All groups share one centre, and each spreads out both ways along 12 directions, with some noise.
(in the rows, 128 means zero)
Some rows, each with its group after it:
126 129 132 161 110 123 151 152 109 122 117 118 124 79 128 119 120 107 120 119 147 152 -> Z603
138 112 139 151 117 121 130 128 114 132 150 132 125 120 129 118 129 132 149 147 104 125 -> Z182
119 101 112 147 124 101 77 126 108 139 197 155 115 108 172 98 120 115 46 120 109 142 -> Z691
126 116 132 154 131 106 111 110 160 120 135 178 135 165 115 117 153 158 178 157 86 122 -> Z454
111 121 143 67 147 114 87 145 126 161 115 141 157 119 111 152 124 142 125 92 133 129 -> Z691
163 127 151 118 94 98 92 114 134 129 135 150 119 67 135 136 144 110 128 123 140 142 -> Z691
109 133 140 149 135 115 118 141 131 118 125 129 118 114 124 134 123 117 123 104 135 140 -> Z603
133 107 140 117 142 127 136 140 121 114 136 104 128 123 134 147 121 134 113 136 128 146 -> Z603
142 88 155 156 151 132 136 144 119 140 128 137 148 137 105 124 116 137 136 113 118 134 -> Z916
143 121 101 101 126 139 130 114 153 109 119 133 142 154 142 122 143 130 95 172 170 148 -> Z454
120 135 145 142 142 137 121 134 131 113 129 116 115 127 107 127 125 129 136 107 145 125 -> Z603
141 133 128 111 125 134 150 130 124 123 110 115 128 119 125 142 128 139 144 146 116 132 -> Z691
124 97 127 137 124 114 132 142 151 118 169 135 125 69 148 106 140 183 140 135 122 119 -> Z182
73 115 106 117 124 106 83 146 170 153 136 152 163 141 136 110 122 142 134 109 215 117 -> Z182
143 119 130 133 143 154 139 125 119 82 132 82 99 137 125 122 124 118 84 154 187 148 -> Z454
142 119 133 172 111 118 132 136 115 100 153 135 131 110 137 115 134 96 100 145 142 157 -> Z454
115 113 143 113 158 136 128 164 98 145 115 120 150 112 112 139 111 121 95 89 133 152 -> Z916
167 96 167 159 134 136 136 130 111 123 136 110 126 127 105 138 123 118 144 120 127 117 -> Z916
116 68 150 165 140 106 150 164 146 110 160 104 143 132 134 132 107 158 167 157 146 145 -> Z603
125 91 141 152 120 99 112 135 117 140 165 147 153 151 137 134 119 118 133 145 108 140 -> Z916
130 143 112 116 92 120 123 138 108 104 129 126 112 108 137 104 131 134 122 185 108 145 -> Z454
89 160 139 93 110 103 73 123 98 156 117 161 156 147 106 140 132 82 124 123 162 163 -> Z691
120 107 136 105 132 119 161 162 121 137 124 90 141 95 148 163 103 138 136 111 121 131 -> Z454
153 97 114 167 111 115 132 148 147 127 148 151 163 113 162 118 130 114 100 110 106 109 -> Z691
141 83 156 123 151 125 114 146 108 115 171 119 151 127 125 145 125 136 98 132 118 153 -> Z182
138 72 126 156 131 132 164 172 123 125 166 139 178 120 129 88 120 169 150 174 151 165 -> Z916
108 133 127 141 124 123 111 104 133 134 127 114 93 155 126 132 120 123 145 118 129 98 -> Z691
95 99 129 136 156 136 154 142 77 112 174 75 97 137 137 120 98 153 104 161 106 159 -> Z454
84 135 126 132 154 120 129 144 134 126 122 118 92 90 126 114 116 166 126 103 118 135 -> Z691
128 151 135 130 122 130 119 131 100 132 127 167 156 129 98 112 148 117 146 144 117 159 -> Z691
157 93 137 141 96 108 112 101 124 156 132 138 112 114 139 128 129 127 156 149 112 102 -> Z603
127 105 162 154 142 116 115 160 113 129 141 130 121 88 101 101 103 133 121 128 177 181 -> Z182
120 120 127 152 105 130 128 140 127 137 154 135 145 119 130 110 135 133 157 121 147 100 -> Z182
162 108 131 141 140 141 126 124 129 142 156 193 185 112 119 97 162 135 111 119 139 154 -> Z454
104 116 131 124 131 108 112 140 137 135 136 137 130 119 131 123 122 147 138 128 119 135 -> Z454
120 103 164 174 127 105 128 151 112 137 143 127 121 111 109 119 101 125 174 127 119 145 -> Z182
124 124 134 159 112 115 145 147 109 136 123 130 152 145 122 135 115 104 164 136 107 133 -> Z182
141 123 104 122 122 118 121 123 171 113 122 165 156 126 144 113 149 142 116 160 159 152 -> Z603
138 110 144 111 138 132 119 144 122 127 135 132 159 118 117 143 140 133 120 110 128 124 -> Z182
131 141 120 141 137 149 140 124 109 131 132 145 136 124 123 110 140 111 99 110 139 143 -> Z454
112 122 95 94 105 136 180 183 73 146 145 106 187 122 156 124 102 125 121 164 123 155 -> Z182
157 127 142 131 71 117 122 121 86 138 166 132 157 145 136 141 135 94 174 160 82 101 -> Z916
165 99 150 137 130 119 129 129 131 136 122 138 133 104 125 142 130 134 132 122 99 124 -> Z916
169 113 159 149 141 135 115 91 146 104 128 131 96 144 108 133 153 135 134 137 119 116 -> Z916
136 127 149 144 131 148 119 133 86 117 182 99 106 116 118 109 116 124 120 127 130 123 -> Z603
143 126 155 155 122 150 111 125 91 125 174 127 114 108 93 79 131 142 149 140 158 118 -> Z916
141 111 138 135 138 118 147 141 143 108 122 125 132 94 133 146 133 136 122 121 122 151 -> Z454
168 107 138 174 121 123 149 120 130 135 114 154 129 119 121 119 134 119 140 126 89 124 -> Z916
86 81 151 127 144 119 145 168 106 163 158 84 143 141 120 136 82 168 203 132 117 102 -> Z182
128 119 134 142 121 115 141 139 153 100 165 111 115 102 152 129 121 149 141 139 121 130 -> Z603
129 120 146 173 142 124 158 148 137 73 130 125 140 127 125 150 152 120 120 115 99 143 -> Z182
50 139 102 131 154 122 152 173 134 161 99 135 144 121 124 103 99 165 154 107 140 144 -> Z916
105 95 139 117 147 123 101 146 111 119 152 100 125 164 121 137 106 137 114 152 141 143 -> Z454
155 133 125 102 127 150 145 158 117 111 156 135 173 103 127 113 137 145 120 143 139 146 -> Z603
138 159 130 123 137 151 129 136 133 93 163 135 157 155 119 129 146 121 122 126 125 131 -> Z603
119 123 144 145 134 125 104 158 96 133 151 147 146 97 116 106 125 105 94 104 154 161 -> Z916
155 158 123 127 139 153 154 140 109 115 113 186 161 93 92 85 166 164 143 148 83 160 -> Z691
139 101 133 128 111 124 141 128 115 140 159 106 115 108 136 113 114 161 172 161 131 109 -> Z691
100 134 172 182 120 129 85 138 97 114 216 71 87 134 120 123 88 78 125 80 185 99 -> Z603
147 95 135 122 116 147 125 136 102 142 157 103 150 152 122 115 116 119 131 156 186 124 -> Z603
130 120 139 148 128 119 134 136 131 120 126 137 126 112 114 116 129 138 149 132 123 141 -> Z182
142 107 181 136 129 125 122 153 78 129 143 94 139 120 99 159 110 96 142 113 139 142 -> Z691
145 104 127 61 141 143 117 174 125 116 124 124 167 94 117 112 126 166 97 158 190 167 -> Z454
126 120 123 143 121 129 139 151 106 131 144 162 185 148 111 104 137 126 152 160 126 151 -> Z691
138 170 123 127 120 124 139 137 144 138 60 180 137 95 98 109 134 127 157 125 126 157 -> Z182
105 90 144 140 180 116 156 169 149 86 119 103 140 127 125 156 120 158 109 135 130 180 -> Z916
153 155 122 143 73 129 153 164 86 92 115 112 131 91 132 113 125 84 118 164 128 152 -> Z454
128 132 112 131 132 125 134 122 130 139 104 173 155 149 118 112 148 142 143 153 96 140 -> Z603
149 118 144 166 120 128 133 131 137 109 139 134 115 96 123 109 135 128 134 124 134 131 -> Z691
82 144 132 135 163 106 85 148 134 139 114 199 170 156 96 124 148 130 121 93 101 155 -> Z916

New rows. What belongs after each?
154 111 112 125 120 135 172 128 123 126 112 140 146 122 131 112 139 162 160 182 88 136 -> Z603
114 125 135 139 147 136 138 143 123 120 131 145 139 125 98 105 135 158 157 142 124 147 -> Z691
144 141 117 125 115 137 151 121 113 123 115 125 108 111 133 115 126 131 132 161 111 145 -> Z182
79 169 117 145 152 135 132 159 155 93 127 122 122 110 122 114 122 131 108 99 183 153 -> Z603
126 150 142 141 144 150 123 135 134 102 141 126 120 116 102 110 134 137 129 109 153 130 -> Z603
126 114 132 102 110 113 124 137 119 139 132 122 152 128 134 142 117 121 143 147 145 138 -> Z691
61 107 124 174 122 101 147 163 126 147 139 104 134 162 131 122 85 133 190 146 151 132 -> Z182
139 104 129 178 130 124 151 163 125 106 147 139 152 110 143 119 126 121 103 124 101 144 -> Z691
121 111 154 142 147 117 115 143 106 135 133 124 116 133 103 117 97 123 133 141 144 169 -> Z182
146 103 160 150 119 111 113 128 126 134 119 118 118 115 121 150 123 107 135 107 137 123 -> Z603
102 121 122 129 129 114 105 129 127 150 112 147 143 160 124 132 126 117 128 126 143 133 -> Z603
134 104 138 156 139 159 137 146 81 141 183 120 145 107 113 83 115 125 111 123 190 148 -> Z454
149 80 149 155 160 132 128 122 116 152 136 129 90 96 121 102 110 161 108 115 100 132 -> Z916
135 110 114 114 146 154 144 111 140 125 135 82 76 127 146 116 115 173 114 134 120 89 -> Z691
100 92 132 152 107 99 125 154 99 189 168 141 154 118 139 104 95 135 180 124 98 111 -> Z916
93 95 113 94 165 131 140 135 138 134 146 92 127 148 155 144 105 164 102 141 152 148 -> Z454
136 124 154 151 140 123 133 138 115 124 124 133 108 95 104 113 116 141 145 129 116 153 -> Z182
121 114 142 118 147 137 110 145 110 142 120 144 158 138 99 126 128 130 123 113 154 139 -> Z603
63 138 117 139 159 105 138 147 134 135 110 138 109 138 117 111 101 159 152 145 105 172 -> Z182
171 99 135 123 140 138 139 106 158 142 102 140 128 140 118 128 136 161 155 139 113 106 -> Z916
154 69 163 135 153 111 105 126 165 143 119 129 135 138 115 151 120 145 139 107 146 113 -> Z916
107 158 147 134 87 88 67 109 99 144 133 139 104 102 132 145 125 55 111 105 154 147 -> Z691
160 137 130 107 115 115 112 123 142 101 108 151 127 104 122 133 152 141 124 159 87 140 -> Z454
127 130 146 176 112 107 120 107 132 144 126 147 92 133 109 107 117 130 191 141 103 114 -> Z182
110 136 137 156 147 130 136 157 124 133 114 149 142 112 97 105 128 140 144 101 129 140 -> Z916
121 115 148 80 147 131 133 134 109 122 125 92 128 135 113 154 118 145 135 156 152 160 -> Z691
104 149 133 134 158 155 139 159 114 123 95 120 140 132 95 124 123 125 117 84 141 126 -> Z691
149 141 138 141 128 136 121 124 123 75 110 125 95 140 100 116 146 133 126 174 108 143 -> Z454
151 122 143 118 108 121 80 110 138 151 132 148 127 115 118 111 128 119 131 119 178 112 -> Z182
143 138 137 101 119 111 68 97 118 141 139 166 118 101 127 126 150 116 91 118 113 142 -> Z691
126 119 130 154 126 149 144 151 79 129 158 119 154 139 124 109 118 98 110 134 156 152 -> Z454
149 134 147 131 95 116 157 120 75 135 144 115 108 97 125 131 127 128 193 171 64 132 -> Z691
131 97 129 123 140 154 145 127 121 131 141 67 97 142 136 127 100 151 125 127 149 89 -> Z691
122 132 136 125 121 130 119 110 114 131 134 102 87 127 124 126 118 125 139 139 144 117 -> Z691
126 140 130 121 129 134 125 136 143 115 136 121 136 127 125 130 127 123 129 115 153 126 -> Z603
157 84 139 111 113 157 143 143 41 142 206 89 147 125 140 113 117 133 119 168 102 115 -> Z182
106 116 147 142 153 131 188 156 128 87 119 87 109 109 101 125 119 186 193 181 140 173 -> Z691
132 139 168 159 111 111 115 139 111 121 117 152 152 122 85 137 137 93 179 120 147 148 -> Z691
151 118 152 129 111 139 112 121 79 160 141 123 131 130 111 123 122 112 146 121 111 100 -> Z603
71 114 118 168 152 124 157 165 137 122 140 105 114 127 127 102 102 162 150 126 136 134 -> Z691
94 165 107 145 133 153 179 197 82 122 91 144 158 58 104 79 124 131 113 113 149 186 -> Z603
125 112 133 183 131 105 154 128 148 134 148 163 141 94 142 115 138 139 152 105 102 137 -> Z454
141 114 132 165 112 130 144 139 119 123 130 128 141 126 124 115 126 110 144 143 154 137 -> Z603
123 126 116 131 131 128 159 124 142 126 110 101 94 108 141 125 115 153 144 137 121 124 -> Z916
96 113 144 127 161 111 119 128 146 115 123 123 124 159 105 146 125 158 161 147 134 150 -> Z691
140 120 121 112 137 137 135 137 119 103 129 124 139 149 126 126 135 133 105 167 125 157 -> Z454
141 138 132 155 137 119 114 129 180 82 140 169 150 125 122 118 160 129 119 127 146 151 -> Z603
124 112 169 71 135 105 58 110 120 148 129 132 143 158 99 168 127 108 134 131 176 148 -> Z691
133 127 150 168 148 148 176 169 115 102 112 141 178 136 76 117 139 147 187 149 125 158 -> Z691
113 109 151 140 141 118 132 159 111 144 137 126 154 123 115 143 116 131 150 100 112 131 -> Z454
161 54 151 143 118 141 123 120 102 142 185 96 112 116 125 83 110 165 150 186 175 123 -> Z603
134 119 138 135 133 135 160 144 118 116 131 107 124 109 120 128 123 152 155 147 123 138 -> Z691
128 142 139 137 119 139 166 153 83 136 81 99 113 76 116 135 116 105 128 99 117 135 -> Z603
106 121 118 151 138 122 148 120 137 135 138 116 122 141 146 136 119 117 123 117 138 130 -> Z454
119 154 138 134 108 90 80 106 117 133 127 173 116 115 128 138 147 87 103 114 97 153 -> Z691
102 88 142 123 139 98 114 152 102 155 148 138 153 130 131 143 113 135 133 131 84 146 -> Z603
111 103 129 123 116 118 105 154 101 143 180 135 154 115 131 96 117 137 128 142 159 145 -> Z916
123 111 131 114 135 138 156 169 112 105 129 88 135 97 129 125 109 147 116 147 157 156 -> Z454
88 169 116 119 133 123 135 146 146 83 192 82 95 99 167 136 108 136 107 112 126 131 -> Z603
187 129 162 169 129 166 132 98 142 79 157 114 105 143 94 110 148 130 159 140 150 96 -> Z603
115 71 166 138 173 96 107 151 164 161 150 160 180 105 129 164 126 141 120 50 154 145 -> Z454
133 152 119 132 110 120 95 106 132 132 122 170 123 122 128 120 156 111 112 108 104 116 -> Z182
115 96 132 172 141 118 138 169 118 155 140 155 152 97 117 87 109 147 143 114 137 147 -> Z916
137 128 158 110 135 120 86 109 123 107 151 121 104 123 117 140 144 131 115 128 120 131 -> Z916
132 112 148 136 110 108 132 134 122 132 131 116 135 123 122 151 119 118 175 141 130 129 -> Z691
